The rows of a group lie close to one hidden flat surface of 14 dimensions, which may be shifted away from zero. Surfaces can cross.
(in the rows, 128 means zero)
Some rows, each with its group after it:
130	135	167	135	120	161	84	121	83	96	102	155	167	105	127	86	123	102	158	142	130	130	129	140	100	119 -> k_998
114	90	71	137	136	76	143	151	128	157	91	118	84	150	142	146	135	116	117	137	96	139	123	133	132	143 -> k_600
134	109	106	102	123	115	155	148	140	134	122	155	141	114	172	109	138	151	140	119	114	145	151	155	144	135 -> k_898
137	148	123	132	105	132	97	116	161	137	117	122	116	106	52	127	117	127	173	125	76	102	88	164	118	141 -> k_581
147	189	91	156	120	145	133	125	132	117	128	131	113	160	123	142	103	158	86	144	103	115	163	93	88	80 -> k_898
120	148	163	125	95	155	117	126	112	122	134	96	149	126	98	147	117	129	172	133	120	107	121	125	115	126 -> k_898
170	156	150	140	129	94	135	71	65	122	138	164	99	115	94	108	148	122	164	141	145	108	83	104	91	118 -> k_581
88	106	119	132	144	165	124	166	129	155	147	111	126	84	129	101	122	151	104	156	131	141	135	139	158	143 -> k_998
155	114	172	112	153	126	115	105	151	104	118	158	183	105	138	113	135	113	154	102	122	134	150	132	120	113 -> k_998
171	177	101	131	82	116	142	126	143	146	125	153	117	126	108	112	141	157	123	135	141	128	114	197	162	102 -> k_898
132	113	106	135	100	110	148	88	128	137	153	146	85	132	116	107	127	155	72	141	96	161	124	173	107	124 -> k_998
127	127	164	108	137	108	115	87	135	126	135	109	125	122	82	126	139	174	96	125	116	123	168	153	109	120 -> k_600
124	115	185	102	74	140	151	142	123	107	163	96	147	138	148	149	122	124	113	96	155	172	138	153	192	163 -> k_581
142	91	169	105	167	121	94	147	147	124	99	127	136	116	105	146	103	92	96	115	145	155	133	122	121	108 -> k_998
152	165	137	135	126	107	127	144	94	117	110	129	103	143	128	134	134	137	150	134	170	106	144	101	150	124 -> k_600
110	130	136	127	127	158	160	96	121	136	187	98	149	138	144	147	135	137	98	127	154	127	118	115	125	123 -> k_600
147	129	120	74	115	123	154	117	92	118	97	111	77	150	100	133	113	146	135	127	129	115	106	109	150	92 -> k_600
122	185	142	173	116	177	146	76	119	119	159	84	154	113	100	121	145	143	135	132	144	86	132	128	155	119 -> k_898
121	144	106	106	141	164	140	141	116	112	130	91	145	167	154	162	112	110	91	121	147	116	103	76	126	125 -> k_600
147	162	132	192	122	97	91	174	145	131	113	154	134	135	134	161	123	80	154	130	148	131	126	118	110	164 -> k_998
121	149	148	91	95	131	119	147	88	98	143	127	160	170	158	94	147	135	183	117	138	125	121	128	170	130 -> k_581
111	148	126	157	136	103	123	158	73	168	126	113	135	99	118	104	155	165	142	184	123	133	158	144	129	126 -> k_898
128	129	133	172	98	159	150	125	99	115	100	114	154	123	152	156	127	71	112	133	164	137	113	148	135	141 -> k_581
133	131	124	149	111	92	87	151	158	153	116	132	95	134	86	137	114	132	99	141	108	151	139	170	118	115 -> k_998
159	153	123	88	129	128	110	146	120	106	88	145	125	113	112	115	120	121	153	116	122	113	93	121	140	146 -> k_898
144	190	136	118	121	154	97	137	103	115	166	147	161	102	109	84	141	125	156	130	143	117	63	131	154	173 -> k_581
121	97	128	131	155	111	139	147	108	141	148	136	103	130	165	140	127	108	80	136	168	162	114	103	130	154 -> k_998
117	113	131	148	131	104	124	147	101	149	122	132	115	135	144	135	134	134	112	156	150	142	155	136	108	118 -> k_898
126	106	164	94	123	94	127	126	44	116	133	147	129	143	142	114	142	116	157	140	144	147	109	108	105	134 -> k_581
132	182	142	172	131	123	125	100	125	155	153	94	131	85	61	106	159	164	114	151	126	109	135	156	156	132 -> k_898
119	167	111	167	106	164	110	137	164	132	138	118	124	144	122	146	97	158	132	140	89	107	169	111	89	90 -> k_581
150	138	106	113	133	83	144	65	84	100	89	149	118	177	136	102	160	144	120	130	105	114	151	125	85	78 -> k_600
152	134	149	126	136	105	111	119	176	137	120	146	174	114	112	118	151	129	156	114	121	130	150	169	138	106 -> k_998
135	134	178	109	111	169	83	135	122	82	162	190	157	134	164	98	90	132	111	116	140	159	152	114	79	128 -> k_998
116	138	112	174	93	118	124	151	144	159	127	124	119	124	121	152	130	128	138	143	132	130	128	175	118	152 -> k_898
102	123	109	112	85	152	161	154	84	154	120	104	97	107	124	112	122	172	169	161	123	116	130	148	160	114 -> k_898
130	114	120	125	125	83	168	83	72	122	100	120	101	127	122	112	168	134	164	131	112	111	123	133	134	146 -> k_600
137	112	85	76	145	103	148	181	91	133	102	147	90	147	165	121	117	133	134	137	126	137	109	83	140	128 -> k_998
132	167	101	113	95	180	153	121	121	82	103	123	160	153	160	92	139	133	186	110	123	83	115	127	195	113 -> k_581
155	139	123	124	116	102	140	123	115	122	120	145	95	162	138	171	110	114	104	118	145	130	116	96	87	127 -> k_600
107	117	128	113	98	158	130	194	120	130	119	132	126	105	161	131	107	131	178	133	137	128	128	125	156	160 -> k_581
121	140	101	121	147	127	120	143	158	137	136	149	210	112	175	69	180	149	137	127	122	132	147	191	168	139 -> k_898
121	99	109	129	133	157	132	124	156	113	149	142	135	129	157	156	93	94	64	110	106	157	101	104	66	179 -> k_998
136	118	122	105	118	137	120	143	180	150	127	136	127	96	104	133	109	143	101	119	111	144	117	180	132	146 -> k_898
143	165	97	130	86	100	129	125	160	126	124	137	98	143	108	120	145	166	148	114	114	98	130	170	148	148 -> k_600
159	102	165	143	123	92	155	79	88	110	85	136	108	127	109	134	140	75	194	117	152	122	106	122	147	91 -> k_600
122	118	149	132	135	105	129	97	123	122	138	109	144	184	133	124	148	123	149	121	126	131	160	112	152	54 -> k_600
136	128	168	114	107	137	157	78	94	89	128	92	145	137	101	149	122	106	132	108	91	137	124	103	125	137 -> k_581
123	135	120	140	130	151	99	130	162	110	110	126	114	124	100	94	101	152	98	131	68	137	168	143	132	102 -> k_998
180	168	139	137	135	143	147	120	111	106	130	164	96	64	99	121	102	118	128	126	141	122	80	87	134	180 -> k_581
125	144	90	92	129	155	122	168	131	111	96	137	110	137	139	110	95	170	154	131	80	105	154	82	119	93 -> k_600
127	111	178	75	120	92	116	124	125	131	158	132	120	136	121	111	144	176	153	108	145	136	151	148	148	125 -> k_600
134	96	149	127	97	83	118	117	161	151	134	162	114	111	112	110	153	135	187	115	147	133	121	211	158	135 -> k_600
146	123	106	142	109	98	81	151	139	134	90	171	111	146	112	128	113	105	115	140	107	151	113	178	76	120 -> k_998
134	160	107	76	90	160	160	133	81	93	116	125	114	141	131	102	112	150	173	125	96	105	95	89	148	129 -> k_581
106	163	166	120	119	158	105	142	117	122	199	113	165	155	143	113	134	149	139	126	165	131	139	106	158	122 -> k_998
108	155	89	167	170	168	130	123	134	134	130	120	167	92	150	75	170	134	105	145	157	97	126	153	183	154 -> k_898
120	126	176	88	111	107	113	96	86	119	129	92	160	137	95	134	170	122	152	113	167	108	89	171	144	168 -> k_600
118	124	123	144	118	124	164	78	67	148	110	91	131	93	86	122	156	126	132	160	103	118	103	151	114	133 -> k_898
115	94	133	131	111	135	129	104	148	98	132	124	115	116	116	132	104	104	108	105	66	150	116	125	99	196 -> k_998
131	141	110	118	116	174	122	103	187	111	120	123	125	145	120	129	107	134	82	107	135	113	127	158	145	96 -> k_898
100	128	129	80	94	200	132	110	147	114	158	106	177	132	124	120	107	144	143	109	91	115	106	142	117	130 -> k_581
116	156	126	118	95	195	141	153	116	135	142	106	118	119	114	121	91	169	115	151	131	124	138	130	148	88 -> k_581
178	143	151	109	122	81	118	82	110	114	138	178	102	126	89	108	142	113	147	113	142	125	67	143	119	139 -> k_581

New rows. What belongs after each?
120	124	136	100	123	152	126	105	144	126	134	135	144	123	119	95	131	168	154	125	104	115	153	149	134	80 -> k_600
154	136	127	117	151	136	143	161	146	119	157	163	133	131	183	154	109	118	106	108	177	141	126	71	129	142 -> k_998
139	143	90	113	104	139	123	162	121	123	128	161	120	150	164	103	127	135	104	137	150	141	108	155	152	126 -> k_581
104	111	85	151	125	112	142	127	154	152	152	129	71	135	149	128	140	150	88	130	151	126	127	149	144	168 -> k_898
125	140	165	88	81	188	134	133	89	104	103	77	141	123	87	131	97	126	173	127	124	112	114	129	170	101 -> k_581
124	122	145	109	140	97	75	175	123	125	102	134	108	130	113	117	131	122	152	124	149	124	123	128	155	152 -> k_898
135	113	150	77	140	127	103	125	186	116	172	151	137	123	116	116	112	163	114	98	88	146	134	123	111	147 -> k_581
137	85	103	117	159	107	147	118	135	123	59	113	105	117	122	139	129	97	97	115	123	127	118	131	139	138 -> k_600
135	127	158	86	117	157	72	155	177	117	129	126	146	144	99	137	91	112	117	104	135	136	108	144	133	115 -> k_998
137	129	117	119	143	161	132	170	139	135	115	164	170	73	165	121	120	113	165	132	149	118	112	129	130	154 -> k_998
158	118	169	136	131	99	127	129	144	113	116	150	128	133	141	160	112	115	119	111	141	152	168	113	99	119 -> k_898
135	134	171	115	140	159	82	172	178	88	136	150	160	121	151	118	94	114	146	94	136	133	157	101	153	153 -> k_998
142	130	159	165	100	138	165	78	137	129	157	128	124	104	113	154	125	114	174	118	136	116	119	127	125	120 -> k_600
112	116	102	143	150	148	185	105	66	122	138	128	129	105	174	99	149	122	116	148	142	130	112	94	139	154 -> k_998
136	163	136	98	77	149	143	129	122	107	164	128	114	187	135	145	95	171	113	118	118	139	155	102	123	78 -> k_581
126	111	161	107	126	107	89	161	151	113	125	136	97	170	142	143	110	137	128	108	159	134	169	116	152	106 -> k_898
126	120	138	96	149	66	114	125	57	135	119	154	107	153	148	91	166	176	106	152	150	139	169	135	98	100 -> k_600
112	119	82	134	119	137	129	168	132	130	144	144	92	137	168	116	122	123	91	134	148	147	101	134	156	173 -> k_998
129	159	138	135	94	95	169	109	119	134	197	122	99	142	138	141	153	190	154	115	123	120	154	107	136	163 -> k_600
124	140	117	129	93	145	143	74	101	124	140	104	144	148	103	128	141	111	100	137	107	133	82	162	105	129 -> k_581
104	157	154	128	101	151	131	94	160	131	199	96	157	140	105	116	139	188	149	119	91	116	162	133	130	108 -> k_581
135	139	174	171	164	139	137	82	121	107	125	94	147	78	83	137	120	120	122	130	95	122	167	83	118	131 -> k_581
134	140	122	109	135	164	132	88	157	101	175	173	177	134	176	89	149	135	145	102	147	107	101	133	129	136 -> k_581
137	143	63	120	100	149	145	190	99	139	105	170	92	119	170	147	94	121	135	149	129	119	82	103	84	180 -> k_898
117	143	113	96	111	218	131	168	133	92	107	110	178	139	174	112	99	120	117	118	136	125	135	122	170	110 -> k_581
140	118	145	147	126	142	128	105	73	111	111	143	119	125	124	135	113	71	104	141	156	139	84	113	93	138 -> k_998
123	157	125	182	147	130	92	117	137	129	121	135	146	142	118	135	127	126	135	147	107	112	172	107	73	84 -> k_581
118	150	135	158	112	194	137	157	115	151	139	136	189	83	164	128	121	128	143	161	172	123	143	157	120	107 -> k_898
135	132	84	114	148	122	125	106	123	110	69	110	128	176	126	141	130	108	78	123	103	114	120	126	94	106 -> k_600
145	94	163	101	119	132	155	142	106	112	110	138	91	89	124	151	89	119	151	115	137	143	131	99	134	147 -> k_581
124	99	109	108	130	130	143	73	133	143	116	113	120	97	82	90	148	133	93	132	105	132	82	193	149	128 -> k_581
128	118	122	138	105	145	160	71	124	143	134	126	126	136	115	101	146	132	150	141	143	117	108	175	159	49 -> k_600
133	97	141	147	139	143	142	95	166	126	158	158	175	132	186	141	147	81	108	100	194	139	109	157	131	130 -> k_600
145	105	152	122	124	75	92	110	150	128	82	151	114	145	95	123	138	115	155	119	113	132	146	180	113	96 -> k_600
152	161	155	148	123	108	75	149	199	105	129	142	160	165	127	144	125	107	145	88	124	128	153	130	140	130 -> k_998
132	145	124	126	96	120	153	88	126	140	179	131	111	153	130	158	133	151	83	124	152	130	107	142	95	144 -> k_600
157	152	102	139	97	99	102	127	143	139	110	167	84	143	94	123	128	118	156	134	129	115	86	162	111	126 -> k_581
153	142	157	93	102	174	93	124	125	110	148	182	148	136	134	112	94	129	102	125	156	146	108	155	85	87 -> k_998
130	138	114	151	111	107	79	167	174	140	149	167	139	142	140	140	120	112	113	119	129	148	109	165	100	175 -> k_581
143	118	138	100	137	90	114	129	112	93	101	133	129	155	132	119	133	104	129	110	97	152	134	106	126	141 -> k_581
145	168	111	116	112	148	176	125	98	121	157	126	102	134	153	151	125	152	103	126	180	105	108	86	138	157 -> k_600
107	100	152	90	152	119	121	118	112	119	132	127	148	126	142	92	143	159	157	130	98	129	171	118	121	102 -> k_600
148	107	91	148	156	160	147	81	137	121	77	165	134	105	151	104	138	89	97	134	164	108	98	166	131	89 -> k_581
136	112	89	119	145	154	125	154	177	144	127	173	136	105	165	113	113	133	80	131	136	149	120	157	120	132 -> k_998
113	110	128	117	143	103	130	113	165	133	159	127	140	153	159	123	153	149	103	110	134	140	162	141	143	121 -> k_600
144	147	81	152	142	135	152	136	96	130	82	143	113	114	153	103	137	138	108	162	144	120	146	123	143	92 -> k_898
120	118	184	126	140	125	109	107	125	128	137	102	138	116	87	121	125	138	136	131	118	138	164	130	127	97 -> k_581
151	135	135	73	136	163	126	94	125	120	151	159	140	104	113	75	136	134	117	117	152	118	63	154	146	126 -> k_581
109	118	146	135	127	145	124	86	139	124	171	108	85	146	106	151	120	126	78	115	167	113	99	123	118	158 -> k_898
161	121	89	111	96	118	133	132	175	130	113	194	85	107	128	100	111	158	117	120	89	150	125	190	117	136 -> k_998
120	140	113	131	147	142	111	166	131	151	104	97	131	113	98	119	134	129	134	154	138	114	123	143	182	99 -> k_998
141	113	144	163	121	113	131	151	91	111	75	142	119	123	156	170	117	70	173	130	163	121	132	102	109	148 -> k_898
126	168	100	171	127	169	119	98	208	132	149	116	154	125	108	106	136	155	98	122	101	106	152	167	147	99 -> k_581
162	174	81	132	96	101	136	109	136	93	113	165	131	190	155	134	138	109	157	103	90	117	105	118	104	131 -> k_998
123	110	153	140	128	151	128	162	112	122	104	132	93	113	152	146	103	121	128	137	195	122	161	112	150	104 -> k_898
129	125	108	147	134	147	153	121	131	117	140	142	137	113	161	141	129	93	118	114	145	131	93	112	131	177 -> k_998
116	154	125	175	118	145	140	79	92	131	140	86	154	125	100	127	148	111	86	159	111	134	107	152	109	137 -> k_581
133	144	149	119	118	116	93	126	155	120	104	121	130	117	88	102	140	160	173	122	116	101	161	170	160	113 -> k_600
